There are 8 hidden switches. A switch that is on adds its own fixed numbers to the row, and there is some noise. The rows also spread widely along 13 directions, which tell nothing about the answers.
In the rows, zero is written as 128.
Some rows, each with its switches (1 for on, 0 for off) after it:
[152 111 163  96 146 121 149 135 167 131 120 166 143 142 138 162 151 153
 147 132 109 135 132  82 126 121 114 118 172 142 136 152 154 165 124 139] : 0 0 1 1 1 1 1 0
[142 138 118 150 120 108 158 148 136 133 137  88 106 179 143  79 154 127
 108 125 107 118 127 173 146 111 158  79  91 108 112 133 145 105 152 157] : 0 1 1 1 1 1 0 0
[124 150 138 115 153 148 135 156  91  92 128  92  99 157 134 119 129 112
 125 123 100 104 138 202 122 126 189 114 116 132 130 167 146 153  89 160] : 1 0 0 0 1 0 1 0
[ 87 138 122 136 121 105 105 140 193 114 120 152 159 150 119 122  83 115
 123 127 166 125 108  87 146 145  73 142 114 117 123 133 104 101 148  71] : 0 1 1 0 1 0 0 0
[153 158 200 100  89 163 171 100 162 113  61 153 141 202  89 120 113 140
 132 109  82 128 137 124 164 123  90  86  85 107 123 183 186 118 170 178] : 0 0 0 0 0 1 1 0
[153 105 151 154  55 154 135 102 194  84 125 213 154 178 109 136  86 118
 137 107 139 131  76  96 164 123 113 131 111 115 145 105 144 112 126  93] : 0 0 1 1 0 0 1 0
[104 128  97 112 142  95 119 162 145 109 180 110 141 114 131 135  90 130
 110 127 150 171  66 143 127 156 162 125  89 116 145 118  99 176 153 116] : 0 0 0 1 1 0 1 0
[129 135 114 180 109 139  97 111 148 119 111 190 105 158 105 154 101 125
 165 147  93 153  70 128 156  71 118 124 139 164 127 146 160 145 119 139] : 0 0 0 0 0 0 1 1
[140 119 135 182 129 177 122 143  47 114 128 113 114 139 109  99 116  68
 144 166 152  79 110 138 147 132 101 144 165 103  98 132 129 115  84 133] : 1 0 0 1 1 0 1 1
[143 141 125 112 115 124 120 142 152 106 145 148 111 198 118 103 112 128
 125 157  92 130  98 132 146 132 141 133 132  92 112 145 152 152 142 116] : 0 0 1 1 1 1 1 1
[152 117 156 127 149 112 181 150 146 112 134 123 117 159 170 130 160 129
 125  97 131 114 153 169 145 125 192 115 111 115 153 120 131 116  87 152] : 1 0 0 0 1 1 0 0
[119 143 120 144 114 121 118 125 191  99 144 189 136 183 100 121 132 110
 160 121  76 199  91 178 144 100 111 105  82 145 126 168 155 170 139 142] : 0 0 1 0 1 0 1 1
[113 135 101  82 162 136 131 150 117 110 132 113 181 133 126 121 168  98
 149 103 126 106 176 142 114 150  71  94 128 102 113 163 143 184 131 128] : 0 0 1 0 1 0 0 0
[ 88 133  93 130 126 149  89 144 176 101 116 119 149 135 124 158 112 113
 135 108 117 144 100 129 101  91  80 104 144 187 127 148 158 181 143 102] : 0 0 1 0 1 1 1 0
[114 140  76 116 154  85 115 143 157 140 150 169 149 128 128 137 141 158
 175 127 115 126 123 112 146 130 139 118 118 106 128 146 113 136 144 130] : 0 0 0 1 0 0 0 0
[ 99 141 128  71 154 116 111 155 188  93 140 158 147 154 126 146 121 138
 139 118 118 106 132 127 110 152 117 140 133 129 128 172 123 151 122 110] : 0 1 1 0 1 1 1 1
[ 94 122  97 136 120 156 107 145 133 102 113  91 172 111 128 130 114  96
 121 104 174  97 128 104 110 121  66 121 157 153 123 119 131 139 139  94] : 0 0 0 1 1 0 0 1
[100 140 129  96 126 101  98 137 209  95 128 164 149 190 112 128 114 125
 138 144 100 177 110 122 121 138  93 137 121 143 123 174 140 187 143  88] : 0 1 0 1 1 0 0 0
[123 142 125 139 114 131 110 131 152  99 186 184 135 197  89  74  98  89
 147 162 117 158  84 135 153 165 122 162  83  43 110 140 103 124 144  90] : 0 0 0 0 1 1 0 1
[117 145 139 104 116 135 108 129 180  93 111 168 139 187 102 144  92 128
 139 134  99 153 102 121 138 131 101 145 123 130 132 160 155 173 136 102] : 1 0 0 0 0 0 1 1
[134 127  78 118 118 114 128 153 161  92 175 130 125 168 149 122 127 124
 119 104 105 146 101 174 122 122 187 113  98 117 145 110 145 180 121  99] : 1 0 1 0 1 0 1 0
[124 115 120 143 163  88 142 154 182 157 149 148 164 152 152 104 185 124
 153 132 132 166 160 101 132 132 108 139 145 122 125 129 118 142 128  91] : 1 0 0 1 1 0 0 0
[162  95 168 142 119 111 151 127 141 106 135 194 124 169 132 140 127 115
 143 147 144 117 107 120 171 144 131 136 133  92 133 127 125 123  81 129] : 0 1 1 1 0 0 0 0
[174 105 141  98  92 164 149 121 108  79 139 153 122 167 132 139 113 119
 122 114 124  64 117 123 126 133 147 129 148  96 143 115 158 143  90 121] : 1 1 1 0 1 0 0 1
[160 107 178 123  68 166 140 115 175  70 156 180 146 214 106  94 104  92
 119 136 122 147  90 110 135 152 121 144 112  77 128 122 142 137 129  81] : 0 0 1 1 1 1 0 0
[145 105 146 144  88 123 147 139 201  64 113 145 156 245 154  91 122  53
  87 121 164 147 143 150 169 147  92 149 120  77 123  94 155 158  92  32] : 0 0 1 0 1 0 0 0
[151 128 167  95  94 148 171 120 133  57  69 126 142 179 129 146 116 112
 116  75 135  77 148 181 172 128 133  91 102 117 143 142 170 127  99 177] : 0 0 0 1 0 0 0 1
[116 134  80 163 143 125 127 151 117 147 153 129 146 113 124 103 153 122
 158 119 131 101 129 136 138 122 128  96 113 113 111 137 114 105 143 141] : 0 0 1 1 0 0 1 0

New rows, each followed by its switches (1 for on, 0 for off):
[132 105 144 109 112 146 139 139 171  88 146 147 157 136 130 148 124 126
 125  95 134 131 108 128 111 135 134 124 125 145 153 126 136 158 123 116] : 1 0 1 1 0 0 1 1
[118 149 119 107 131 142 104 157 112  90 165  86  93 196 127  86  99 115
  91 164 108 106 114 154  99 155 190 154 118  90 119 144 127 158 124  73] : 1 1 0 0 0 0 0 0
[122 134 145  80 143 150 140 131 142  90 119 170 168 131 114 149 145 120
 170  87 122  81 157 132 128 141  95 109 125 115 131 173 134 126 110 163] : 0 0 1 0 1 1 0 1
[ 94 140 133 139 187  83 118 164 141 118 127 117 118 148 139 136 139 100
 134 145 123 177 121 185 146 123 124 115 111 143 121 170 123 170 102 144] : 0 0 1 0 1 0 0 0
[109 133 159 134 134 169 107 145 140  87 142 113 138 188 118  84 134  76
 104 149 123 134 140 141  95 142 109 149 138 124 113 160 134 156 120  74] : 0 0 1 0 0 0 0 1
[ 88 151  61 157 147 139  75 167 116 125 153  72  99 145 136 102 116 117
 119 151 110 112 106 153  84 102 153 130 146 163 110 142 130 157 131  84] : 1 1 0 0 1 0 1 0
[113 147  57 139 157 114 106 154 108 125 159 137 137 159 119  85 152  98
 159 144 119  94 144 156 149 139 114 121 117  65  96 145 122 134 130 109] : 0 0 1 0 0 0 0 1
[166 119 184 141 102 113 156 125 183  82 120 175 108 245 135 114 109  99
 103 150 111 187 101 165 181 134 158 146  98  91 136 127 161 170  97  98] : 0 0 0 0 0 0 1 0
[122 127 194 112 147 116 118 130 198  91 101 179 115 188 138 167 124 131
 130 142  96 171 122 126 129 109 141 145 153 174 147 175 154 173  86 111] : 0 0 1 0 0 0 0 0
[139 105 139 169 149 145 137 135 127 169 143 119 131 121 127 127 190 127
 147 148 100 160 119 116  97  91  87  79 153 175 111 159 154 163 151 159] : 0 1 1 1 0 1 1 0
[142 116 140 137  99 117 151 131 151 120 109 153 137 137 127 147  89 140
 129 114 152  99  93  99 168 130 112 116 123 120 136 114 133 100 125 133] : 1 1 1 1 1 0 1 0
[114 167  95 116 108 143 116 130 128 135 107 135 142 136 105 112  79 151
 137 118 129  67 119  76 145 128 119 122 123  95 117 137 134  88 173 115] : 0 0 0 0 1 0 1 0
[142 128 145 117 107 169 135 119 165 131 154 168 151 154 105 116 129 143
 152 121  91 145 111  78 100 126 123 130 126 122 134 144 142 137 164 109] : 1 0 0 0 1 1 1 0
[114 147  97 120 118 110 116 135 162 121 157 169 125 143  93 135 113 153
 173 123  74 149  69 156 141 116 129  87  76 132 122 171 133 137 161 177] : 1 1 1 1 1 1 1 0
[152 105 145 149 111 140 123 129 126 121 140 122 103 145 133 146 111 134
 109 153 116 154  71 102 115  95 147 129 160 157 144 114 154 166 128 117] : 1 0 1 1 0 0 0 1
[110 119 131 138 163  98 138 168 124 108 135 130 135 134 134 131 126 102
 143 129 166  95 126 168 168 166 122 129 109 102 119 145  97 114  85 139] : 1 1 1 1 0 0 1 0
[108 132 139 156 115 142 124 130 186 125 186 194 164 143  95  80 126 118
 159 116 124 150 104 112 115 152 119 133  74 109 124 153  87  84 158 102] : 0 1 1 0 1 0 1 0
[ 88 150 139  88 146 145 108 160 143  80 138  97 138 161 113 101 131 103
 125 127 116  93 141 168  98 153 114 120 118 130 107 188 122 136 130 130] : 0 1 1 1 1 1 0 1
[109 172 139 143  93 142  99 124 167 130 118 115 101 184 102  85  69 153
  89 152  94 135  82  91 121 102 153 128 109 136 123 147 143  94 198  96] : 0 0 1 0 0 0 0 1
[136 128 157 125 110 131 169 133 147 113 152 135 133 116 143 131  89 162
 107  80 161  92 107 109 140 147 221 131  76 101 175  96  92  55 134 131] : 1 0 0 0 0 0 0 0
[ 96 121 104 107 122 112  83 155 212 102 143 112 145 180 140 132 118 125
 103 144 112 177 103 101  79 118  96 141 163 177 128 138 150 214 148  36] : 1 1 1 1 1 0 0 0
[146 108 112 143 127 132 111 134 151 146 195 133 129 177 116  98 172 116
 130 183  63 241  82 123  73 109 111 116 144 151 113 150 164 252 167  96] : 0 1 0 1 1 0 1 0
[122 135 148 122 178 119 136 144 118 161  99 109 137 135 126 146 147 127
 137 157 122 145 140 101 137 124  71 110 154 128 111 169 150 172 146 148] : 0 0 0 0 0 1 1 0
[112 133 115 153 101 167 108 129 108  95 131 122 150 152  93 108  92  71
 137 128 138 129  90 138 141 134  65 113 103 103 112 134 137 141 135 110] : 1 0 1 0 1 0 0 0
[101 113 176 148 123 152 123 136 192  61 125 200 164 147 125 138 111  89
 162  96 167 110 130 134 138 150 126 167 128 148 143 148  97  92  62  98] : 0 0 0 1 1 0 1 0
[ 78 129 117 149 139 153  76 149 168 117 173 142 148 127 114  98 132 119
 141 141 132 111 117  94  69 134 118 155 149 161 116 160  89 105 143  71] : 0 1 1 1 0 0 0 1
[171  77 141 120 118 139 155 125 138  87 164 181 152 135 134 171 151 109
 147 110 126 156  95 147 133 130 136 105 130 124 154 120 151 207  89 144] : 0 0 1 1 0 0 1 0
[139 121 166  89 134 125 148 149 126  68 114 149 117 154 137 161  88 118
 117 116 153  69 117 152 159 160 148 144 130 105 144 139 127 127  63 139] : 1 1 1 0 1 0 1 1
[ 68 140  84 160 183  97 105 171 178 143 135  98 148 115 159 124 163 125
 143 107 140 145 156 144 104 106 130 126 128 179 133 142 105 129 126  92] : 1 0 0 0 0 0 0 0
[168 110 169  48 121 137 166 137 125  81 144 126 123 127 156 165 110 174
  89  99 137  68 123 106 109 151 226 128 144 110 176 115 135 142 110 141] : 0 0 1 1 0 0 0 1
[112 145 102 180 114 176  95 135 102  97 130 117 108 166 103 104 110  77
 143 143 109 121  90 179 131  94 111 117 125 139 103 148 151 139 119 134] : 0 0 0 0 1 1 1 1
[ 73 122 155 147 150 116  95 169 197 110 138 109 142 164 131 106 112 100
 106 156 163 142 113 109 107 153  87 169 142 149 116 148  93 113 130  56] : 1 1 1 1 0 1 0 1
[130 150 153 109 126 118 134 148 156  98  69 140 112 197 139 130  84 126
 117 134 135  69 145 118 180 137 131 150 149  99 123 142 153 101  91  99] : 1 0 1 0 1 0 1 0
[109 137  73 121 147 130  88 151 138  94 133 138 132 168 133 139 127 103
 143 139 116 117 126 148 125 124 120 137 151 122 116 145 149 195 103  83] : 0 0 0 0 0 0 1 0
[102 152  93 123 162 100 101 163 167 134 114 127 114 156 149 135 130 148
 140 136 102 116 139 120 125 101 142 132 162 156 123 153 148 149 118  97] : 1 0 1 0 1 0 1 0
[120 148 113 120 110 134 147 132 128 113 139 127 135 100 122 125 109 159
 139  72 128  78 111 140 133 119 189  93  82 131 151 133 111  67 151 183] : 0 0 0 1 1 0 0 1
[126 107 130 118 143 105 136 145 184 105 172 156 148 136 140 158 122 129
 122 115 143 180  87 134 126 140 148 135 102 125 155 117 114 175 134 112] : 0 0 0 0 0 1 1 1
[166  95  90 146 118 133 135 118 129 114 155 190 131 126 130 169 171 128
 188 111  90 136  94 147 138  72 124  82 150 148 138 128 168 175 102 181] : 0 0 1 1 1 1 0 1
[108 112 145 102 144 128 113 156 174 106 175 105 156 145 135 119 126 118
  96 141 140 170 104 103  83 160 128 140 128 126 135 134 109 180 155  71] : 0 0 1 1 0 1 0 0
[133 119 111 134  99 135 130 121 128  90 127 138 138 132 117 157 104 120
 139 101 127 141  78 157 149 111 135  88  94 135 144 126 146 160 130 159] : 0 0 0 1 0 0 0 0
[109 118 131  91 172  90  91 167 192 113 199 168 136 175 139 119 118 128
 110 185 137 164 108  84  93 183 141 201 157  95 128 141  93 191 125  23] : 0 1 1 0 0 0 1 1
[118 125 179 104 144 165 126 141 147  69 148 155 130 146 119 143 123 103
 138 115 118 124 117 162 105 140 142 136 127 145 141 172 125 150  89 141] : 0 0 1 0 1 1 1 1
[100 147  90 120 142 131  96 144 146 140 148 147 154 150  98 108 121 128
 153 152 116 116 125  92 114 148  75 146 134 104 103 159 122 144 164  85] : 1 1 0 0 0 0 1 1
[141 131 165 111  99 129 138 137 172  94 112 132 116 206 130 117  78 120
  84 143 137 113 100 108 148 146 126 141 124  95 126 125 145 126 135  86] : 0 1 1 0 1 1 1 0
[117 142 110 154 132 146 108 139 113 143 115 104 135 146 114  92 148 109
 142 151 107 121 136 110 119 103  79 101 157 138  96 159 152 138 152 121] : 0 0 1 1 1 0 0 0
[144  92 123 105  72 191 130 115 156  64 190 177 186 157  95 131 113  95
 139  92 130 144  87 127  91 165 104 129  90  98 146 115 136 192 136  79] : 1 1 0 0 0 0 1 0
[112 137  66 165 126 109 125 153 201 117 185 130 145 198 154  54 186 100
 131 100  99 175 152 189 113 111 170 115  78 119 123 121 127 146 144  73] : 0 0 0 0 1 0 0 0
[123 126  93 152 139  80 132 153 137 125 136 109 118 145 146 132 111 116
 122 138 149 149  86 150 174 120 138 110 106 104 126 108 123 140 133 137] : 0 0 0 1 1 1 0 0
[109 129 150 124 179 112 109 149 133 135 163 160 123 131 126 123 135 126
 149 168 123 131 123 101 108 149 130 152 148 121 122 170  97 136 110 111] : 0 1 1 0 1 0 0 0
[122 134 145 124 124 106 119 139 199  83 125 149 123 220 133 115 135 113
 120 140  94 180 121 172 139 117 146 139 117 141 132 156 153 179 117 101] : 0 0 0 1 0 0 0 1
[152 129 192 130 113 144 153 110 147 107 136 194 121 162 113 127 109 135
 143 125 111 137 107 115 145 129 169 139 105 111 150 148 125 102 110 147] : 0 0 0 0 1 0 0 0
[116 142 131  95 142 114 109 149  85 117 149 122 134 129  93 120  64 113
 122 177 150 121  74  94 154 182 103 139 119  55 110 144 101 149 151 120] : 0 0 1 1 1 0 0 0
[123 120  82 141 171 102 120 163 116 126 174 130 115 125 156 123 146 117
 142 140 145  95 123 137 132 126 163 138 146  98 125 116 105 122 100 115] : 0 0 1 0 1 1 0 1
[155  88  83 194 138 128 123 130 133 161 206 183 120 112 135 144 155 134
 169 149 117 176  63  95 116  91 148 138 150 133 140  90 122 158 130 111] : 1 0 0 0 0 1 1 1
[131 118 134 110 151  96 149 144 149 146 114 146 169 159 109 141 135 109
 145 146 140 154 124 106 172 164  18 107 111  74 104 151 143 174 154 129] : 1 1 1 0 0 1 1 0
[113 122 129 170 120 126 104 133 195 104 128 191 135 177 119 125 127 100
 153 135 118 152 105 135 138 106  86 141 137 157 119 150 139 138 106  95] : 0 1 1 0 1 0 1 1
[146 116 167 119 155 150 140 126 133 133 142 172 140 139 123 134 165 133
 156 141 111 114 144  89 110 126 114 129 162 118 130 160 136 131 119 136] : 0 0 1 0 0 1 0 1
[ 69 164 142 109 145 147  74 144 157 100 132 130 122 137  89 143  74 133
 143 141  99 141  81 124 103 128 122 132 108 157 128 191 116 135 149 122] : 1 0 1 0 0 1 0 0
[ 78 146 114 145 157 141 108 158 116 106  98 108 156 128 115 110 137  80
 163 117 153  67 156 157 149 136  61 106 130 123  92 173 114  90 108 143] : 0 0 1 1 1 1 0 0
[123 128 148 159 116 167 133 134 121 112 104 123 157 179 110  69 149  69
 140 136 145  89 165 130 137 143  56 124 137 105  88 157 133 101 117 110] : 0 1 0 1 1 0 0 0
[ 94 114  91 176 163 138 110 162 129 141 144  92 156  98 143 114 173 100
 137 120 152 121 142 136  99 109  94 110 158 173 114 135 119 139 132 111] : 0 0 1 1 0 0 1 1
[111 148 161  86 159 110 120 159 132  91 151 148 113 138 126 132  73 139
 126 146 147  97 106 126 143 183 200 170 120  90 139 155  83 112  98 124] : 0 0 0 1 1 0 1 0
[127 122 180 106 144 140 144 167 155  75 140  68 131 202 154  87 155  79
  68 134 126 168 155 192  95 152 152 140 132 142 127 150 148 201 108  95] : 0 0 0 1 1 0 1 1
[ 87 140  87 140 133 149 117 166 112 105 107  34 145 138 132 114 124  84
 100 100 148 112 134 185 109 120  82  87 110 158 111 140 150 168 137 119] : 1 1 0 0 1 0 1 0
